All groups share one centre, and each spreads out both ways along 14 directions, with some noise.
(in the rows, 128 means zero)
Some rows, each with its group after it:
116 127 155 148 135 119  78 127 128 146 136 148 104 146 133 129 139 137 142 139 -> j249
139 140 133 153 137 144 114 119  99 101  87 146 110 148 146 138 146 143 132 117 -> j123
161 122 127 117 112 133 139 111 139 136 182 121 116 116 121 161  95 133 112 105 -> j582
122 113 114 106 123 105 122 102 119 136 167 126 150 144 114 125 144 158 142 106 -> j582
127 104 134 116 115 129 107 115 131 153 175 119 158 120  72 168 117 164 130 148 -> j123
131  91 120 113 100  93 123 108 106 152 140 132 119 115 116 148 110 142 101 146 -> j249
110 121 133 119 152 106 127 130 137 144 153 145 144 111 136 140 129 122 140 106 -> j594
137 110  95  84 145 154 116 155 128 146  95 117  99 111 119 131 142 126 141 152 -> j15
137 134 134 130 118 126  74 140 112 162 145 101 122 120  94 140 130 122 127 107 -> j249
149 169  83  81 103 105 149 140 112 163 130 149 121 188 166 142 111 184 151 159 -> j15
136 124 116 103 100  98 166 100 109 156 151  88 105 102 124 164 119 103 156 138 -> j594
155 159 117 146 123 109 154 133 131 108 132 114 111 156 120 111 115 124 119 116 -> j582
124 111 100 144 131 109 130 113 154 148 165  91 146 168 111 137 111 137 149 123 -> j123
146 107 148 118 109 132  95 114 109 117 115 143  96 121 127 148 157 117 108 128 -> j123
173 158 115 124 116 112 117 147 116 103  84 165 100 158 197 144 139 104 119 157 -> j123
163 123 128 119 150 118 108 129 138 135 170 117 134 153 109 138 104 126 149 126 -> j249
126 139 161 146 126 114 120 123 144 136 130 105 101 159 168 122 104 149 116 117 -> j582
121 159 153 137 125 153  88 114 149 114 169 111 127 100 140 128 156 164 147  82 -> j582
136 103 110 136 126 131 112 101  99 147 129  98 103 145 125 144 127 139 135  99 -> j15
171 117  96 136 124 113 107 118  95 122 155 116 123 120  75 137 156 134 140 153 -> j582
138 136 123 116 121 126 110 114 136 106 130 135 157 150 163 145 129 122 127  74 -> j594
147 134 141 101 155 102 146 160 141 136 127 141 135 124 157 156 117  83 132 140 -> j123
139 145 105 101 122  75  92 131  97 176 157  91  99  91 136 152 164 112 193 160 -> j594
114 132 162 130 111 118 110 132 165  99 124 139 156 156 122  98 140 150  96 143 -> j594
145 131 133 134 115 137 104 119 117 154 143 113 109 139 107 160 102 108 128  89 -> j249
124 139 175 131 154 129 145 148 146 123 142 147 142 131 109 127 118 128 124 143 -> j249
143 133 129 115 145 127 113 165 127 156 146 102 142  95 126 144 125 118 125 133 -> j123
182  90 126 124 144  88 111 146 121 119 125 141  74 144 144  98 116  96  82 148 -> j594
109 131 137 141 102 130  94 121 118 148 126 124 129 117 119 149 151 121 129 114 -> j249
100 125 157 116 120  94 109 102 116 145 111 156  85 132 156 121 111 148 136 125 -> j249
128 153 147 137 131 112 134 136 132 118 140 138 127 134 123 122 134 157 123 133 -> j582
144  90 121 137 138 113 129  87 106 121 128 110 113 158 117 157 132 123 150 122 -> j15
132 140 129 153 124 112  93 127 102 130 118 177 129 164 133 127 136 180 140 199 -> j594
134 114 129 130  88 122 115 116 109 147 138  97 121 129 124 134 139 114 114 133 -> j123
118 106 123 123 135 111  66 115 143 144 136  99 111 109 113  84  99 127 141 134 -> j123
128 100 136 127 148 123 106 114 109 131 140 149 148 124 109 124 108 122 137 127 -> j594
137 151  90 129 144 130  89 139 128 118 111 151 129 128 149 138 109 171 141 125 -> j123
106 130 104 122 140  95 129 135 139 148 141 137 135 100 109 131 110 117 131  98 -> j582
164 152 128 117 118 119  89 129 130 120 157  97 139 144 144 107 138 120 153 139 -> j582
156 129 143 139 138 151 137 132 119 138 133 109 108 166 134 118  92 116 118 104 -> j249
136 138 118 132 117 140 111 114 169 114 164 102 149 132 133 159 129 154 134  98 -> j594
131 162 108 159 108  97 120 123 103 128 158 116 142 117 117 115 155 137 144 127 -> j594
132 123 146  90 122 108 149 111 141 105 134 120 102 138  92 115 180 101 153 140 -> j15
116 157 114 114  92 125 144 112 140 115 125 124 177 140 147 135 115 129 142 125 -> j15
120 110 125 118 120 140  75 138 106 151 132 132 160 121 119 106 151 130 128 143 -> j582
121 125 155 138 149 121  99 130 149 128 130 171 106 144 133 142 132 128 139 135 -> j249
106 115 137 127 140 126  93 113 123 155 115  78 133 110 150 142  96 131 148  97 -> j15
104 112 139 145 138 154 105 132 167 126 123 125 102 122  72 120 129 144 121 132 -> j594
111 120 122 141 117 110  88 106 117 155 127  99 113 165 146 108 117 164 130  96 -> j15
135 115 127 122 130 129 142 121 134 110 137 134 160 123 113 146 127 110 126 132 -> j15
147 137 145 139 135 108 111 149 157 131 146 114  88 158 126 106 133 138 121 157 -> j15
137 115  98  83 106 115 107 123  87 164 155 147 171 104 110 129 116 102 139 120 -> j582
107  94 131 140 121 119 107 112 123 143 133 136 128 133 132 129 150 133 124 133 -> j249
129 154 138 166 110 153 127  89 146  95 125 110 132 132 103 153  97 145 158 145 -> j123
129 119 101 131 116 107 120  94 131 125 136 114 131 122 122 160 127 115 158 122 -> j582
113 106 160 131 159 101 133 110 134 109 132 120 153 117 100 151 130 136 141 126 -> j15
154 157 134 148 109 118  81 140 102 133 145 130 112 143 136  88 139 152 121 155 -> j582
105 132 134  92 115 108 125 111 162  92  98 127 150 139 120  99 152 109 147 132 -> j15
147  88 110 102 117 126 105 131  64 193 157 149 133  99 110 149  86 126 100 117 -> j582
137 141 158 172 100 139 108 142 144 127 182 123 147 105 115 109 147 112 100 151 -> j15
146 147 131 107 126 114 180 155 171 150 178  80 140 125 144 151 112 121 135 163 -> j594
112 140 153 126 121 128 147 125 108 109 141 153 156 108  79 127 165 162 112 120 -> j15
137 122 118 131 145 128 116 115 150  94 136 157 135 131 110 159 144 141 140 122 -> j249
133 132  93 121 101 106  95 144 179 148 160  77 146 130 135 124 132 111 135 142 -> j123
158  66 149  98 151  99 117 127  97 152 134 151 114 170 123 159 147 106 114 129 -> j123
148 130 127 105 135 129 120 130 133 143 161 105 158 123 135 157 112 129 153 132 -> j594
116 112 157 157 132 114  95  93 151 119 141 146  91 154  92 133 129 130 140 122 -> j249
149 165  96 103 122 118  69 142 123 139 130 123 139 142 146 151 155 141 164 115 -> j594
132 132 129 111 121 109 133 116 135 135 155 126 156 133 125 132  99 134 144 141 -> j123
144 127 151 119 138 111 129 112 113 114 151 102 125 145 112 123 154 152 140 119 -> j582
131 149 128 162 101 135 129  94 130 116 127 115  74 142  98 136 104 160 113  82 -> j249
116 118 161 133 159 109 103 131 127 145 150 118 118  82 110 131 122 126 145 144 -> j123
126 120 123 102 130 134 150 158 130 151 146 108 177 106 133 132 127 119 108 121 -> j249
 92 117 143 111 141  84 112 103 150 128 145 172 134 135 126 132 133 157 156 131 -> j249
156 121 122 138 138 102  65 136 134 150 158 128  86 135 151 127 110 159 121 135 -> j582
118 146 151 107 137  90 113 127  86 143 152 143 165 108 149 114 145 155 160 151 -> j123
166 127 119 119 143  84 124 145 101 143 168 130 124 101 132 136 125 118 126 141 -> j594
145 156 150  70 134  76 141 116  83 129 124 125 157 179 135 132 131 154 168 130 -> j15
105 128 127 114 110 129 141 106 124 115 109 112 181 132 128 127 129 117 145 123 -> j15
135 132 138 125 120 109 111 122 128 126 126 142 122 141 142 138 131 137 140 165 -> j594

New rows. What belongs after each?
128 109 110 142 158 138  80 132 165 132 144 133 122 143 103 118 117 130 154 136 -> j594
160 126 116 101 135 123 123  98 137  90 133 146 139 174 151 143 128 124 153 100 -> j123
128  77 122 113 134 125 101 129 172 121 154 153 117 141  90 106 144 137  94 133 -> j582
119 108 137 145 125 103 126 131 126 148 144 143 182 165 144 122 109 130 118 170 -> j15
134 176 153 151  86 131 146 132 101 128 127 139 163 133 120 162 129 138 124 172 -> j249
138 116 132 112 120 120 119 134 144 143 163  99 151 142 108 118 123 120 120 135 -> j123
136 116 136 126 108 125 117  98 141 109 150 119 142 123 110 143 117 144 116 115 -> j594
 86  92 122 103 113 108 115 124 144 156 162 153 202 103 124 119 134 107 130 146 -> j15
119 125 131 135 103 123 126 110 133 117 129 123 135 122  98 141 138 129 117 121 -> j249
159  71 133 129 127 142  75 146  78 181 123  94  80 118  88 109  94 114  80 137 -> j123
119 104 150 115 145  91 126 108 161 127 141 116 129 136 128 141 116 105 149 136 -> j15
142 104 134 111 167 120 115 139 129 127 134 111 155 122 113 142 112 125 130 118 -> j15
124 165 180 122 113 111 131 135 145  99 140 151 155 125 121 109 134 123 107 127 -> j15
101 118 140 143 137 136  95 135 145 121 108 141 154  89 127 135 114 139 111 139 -> j15
154 119 127 106 120 108 138 123 133 124 149 152 111 160 120 128 137 114 122 133 -> j15
119  71 138  80 132  83 131 122 162 148 174 152 141 151 105 135 146 121 102 115 -> j123
125 153 139  92 118 111 121 113 132  96 123 135 137 108 111 134 157 142 153 127 -> j15
125  95  72 116 131 110 128 107 178 151 153 122  76 140  89 147 102 128 152 129 -> j594
144 131 147 124 146  92 146 162 155 112 169 170 110 125 147 123 181 139  89 128 -> j123
 98 132 140 158 159 171 102 154 179 144 143 104 130  93 145 158 117 168 114  80 -> j582
129  91 154 113 132 102 148 132  79 164 144 151 118 133 119 118 126 132  89 125 -> j123
163 133 143 117 126 116 106 128 101 138 138 131  96 137 136 146 132 126 140 150 -> j15
132 135 131 122 100 110 155 107 150 109 155 153 109 134 106 107 114 115 103 102 -> j582
136 102 124 112 159  82 117 127 122 152 166 138 123 102 139 138 121 103 148 129 -> j594
159 150 104 109 118 116 102 136 138 140 178  98 156 129 147 171 138 169 146 129 -> j594
132 131 145 110 131 142 128 135 115 138 127 120 150 132 153 157 130 140 121  99 -> j594
118 103  89  90 113 150 142 115 103 154 101 109 122 132 126 137 147 115 160 143 -> j15
122 128 120 115 120 107  97 133 117 133 142 151 194 136 133 117 127 152 122 140 -> j15
115 142 101 133 110 136 123 125 127 165 161 117 157 116 141 142  97 147 126  89 -> j582
135 120 159 124 101 120 115 105 119 120 151 113 142 145 115 120 161 127 129 143 -> j123
118  60 107 132 127 115  87 100 134 162 154 133 126 159 118 148 137 108 129 103 -> j249
113 118 143 118 118 100 128 139 154 147 137  92 112 144 147 110 158 132 117 139 -> j594
134 105 145 138 129 110 101  91  78 135 153 126 120 149 114  82 127 165 135 134 -> j123
111 102 144 140 128 126 109 106 147 140 142  90 109 130 151 138 146 130 142 120 -> j594
154 123 136 126 125 120 117 116 152 101 137 139 111 143 129 148 132 137 130 154 -> j582
115 147 144 128 126 122 125 147 120 156 148 140 132 113 126 136 126 166 121 150 -> j15
140 128 133  96 120  97 111 120 128 120 159 120 180 132 165 137 134 131 118  84 -> j594
103 112 149 121 126  96 118 139 140 163 159 161 142 142 134 111 114 142 101 132 -> j15
139 144 111 132 123 124  90 122 137 132 152  95 130 127 153 151 153 135 154  98 -> j594
134 140 152 100 113 119 113 113 104 128 177 147 158  88 110 129 132 175 132 144 -> j123
129 116 158 112 107 127 116 112 140 124 128 113 117 124 123 153 129 147 120 157 -> j594
147 125 141  88 146  93  59 133 127 138 143 118 133 114 127 129 135 114 165 150 -> j249
 91 130 174 148 106 109  96 113 146 143 125 137 107 143 111 121 134 109 130 130 -> j249
121 129 153 144 117 137 110 146 130 163 141 115  99 114 134 116 129 123 116 151 -> j15
126 124 136 110  94 121 121 149 155 128 102 120 138 129 106 124 127  71  84 121 -> j249
150 109 141  91 136 109 125 135 110 125 131 103 149 110 118 113 119 117 122 158 -> j249
125 111 177 150 124 102 111 119  91 139 161 141 150 142 109 108 149 132 109 131 -> j15
137 134 123 124 134 120 101 137 137 136 161 111 149 117 104 127 133 145 136 129 -> j594
121 135 121 159 136 113 106 141 122 140 110 129  84 114 124 107 110 121 106 100 -> j582
181 146 117  83 103  94 119 147 113 132 134 114 137 150 131 127 118 126 127 183 -> j594
123 149  98 116  71 149 122 142 111 149  90  81 148 136 157 116 135  95  95  78 -> j249
145 136 113  82 128  82 126 143 117 140 137 145 157 142 133 115 117 105 138 135 -> j594
103 131 127 153 104 128 119 127 118 162 147 109 156 137 138 116 127 152 127 144 -> j15
143 121 114 104 192 130  85 149 152 111 134 153 138 166 106 114 138 147 148  84 -> j249
121 135 138 108 125  96 134 123 127 139 149 121 137 130 118 115 108 157 129 134 -> j249
107 109 118 134 132 112  94 145 153 162 117 103 103  96 119 119  93 104 119 138 -> j123
111 114 122 109 132  80 103 138 173 142 158 141 129 134 128 108 130 152 122 149 -> j249
116  97 135 103 105  90 116  84 141 136 160 153 123 135 106 113  87 146 126 146 -> j123
129 111 131 110 111 121 165 100 119 134 150 117 141 139 114 145 141  96 151 130 -> j15
116 136 140 113 117 132 101 114 121 126 120 134 141 122 131 154 144 143 137 101 -> j594
137 102 145 100 142 120 132 106 116 112 115 117 114 136 104 134 140 103 135  92 -> j15
118 120 106 134 129  93 106 126 162 141 144 147 118 113 131 153 105 132 130 140 -> j582
134 140 113  95 118 103 113 137 112 143 137 127 152 119 167 133 145 123 138 118 -> j123
172 131 162 128 111 124 138 133  99 135 173 145  93 158 104 109 149 112  90 101 -> j15
126 109 134 102 118  88 100  70 107 111 123 132 111 115 104 143 125 140 158 121 -> j249
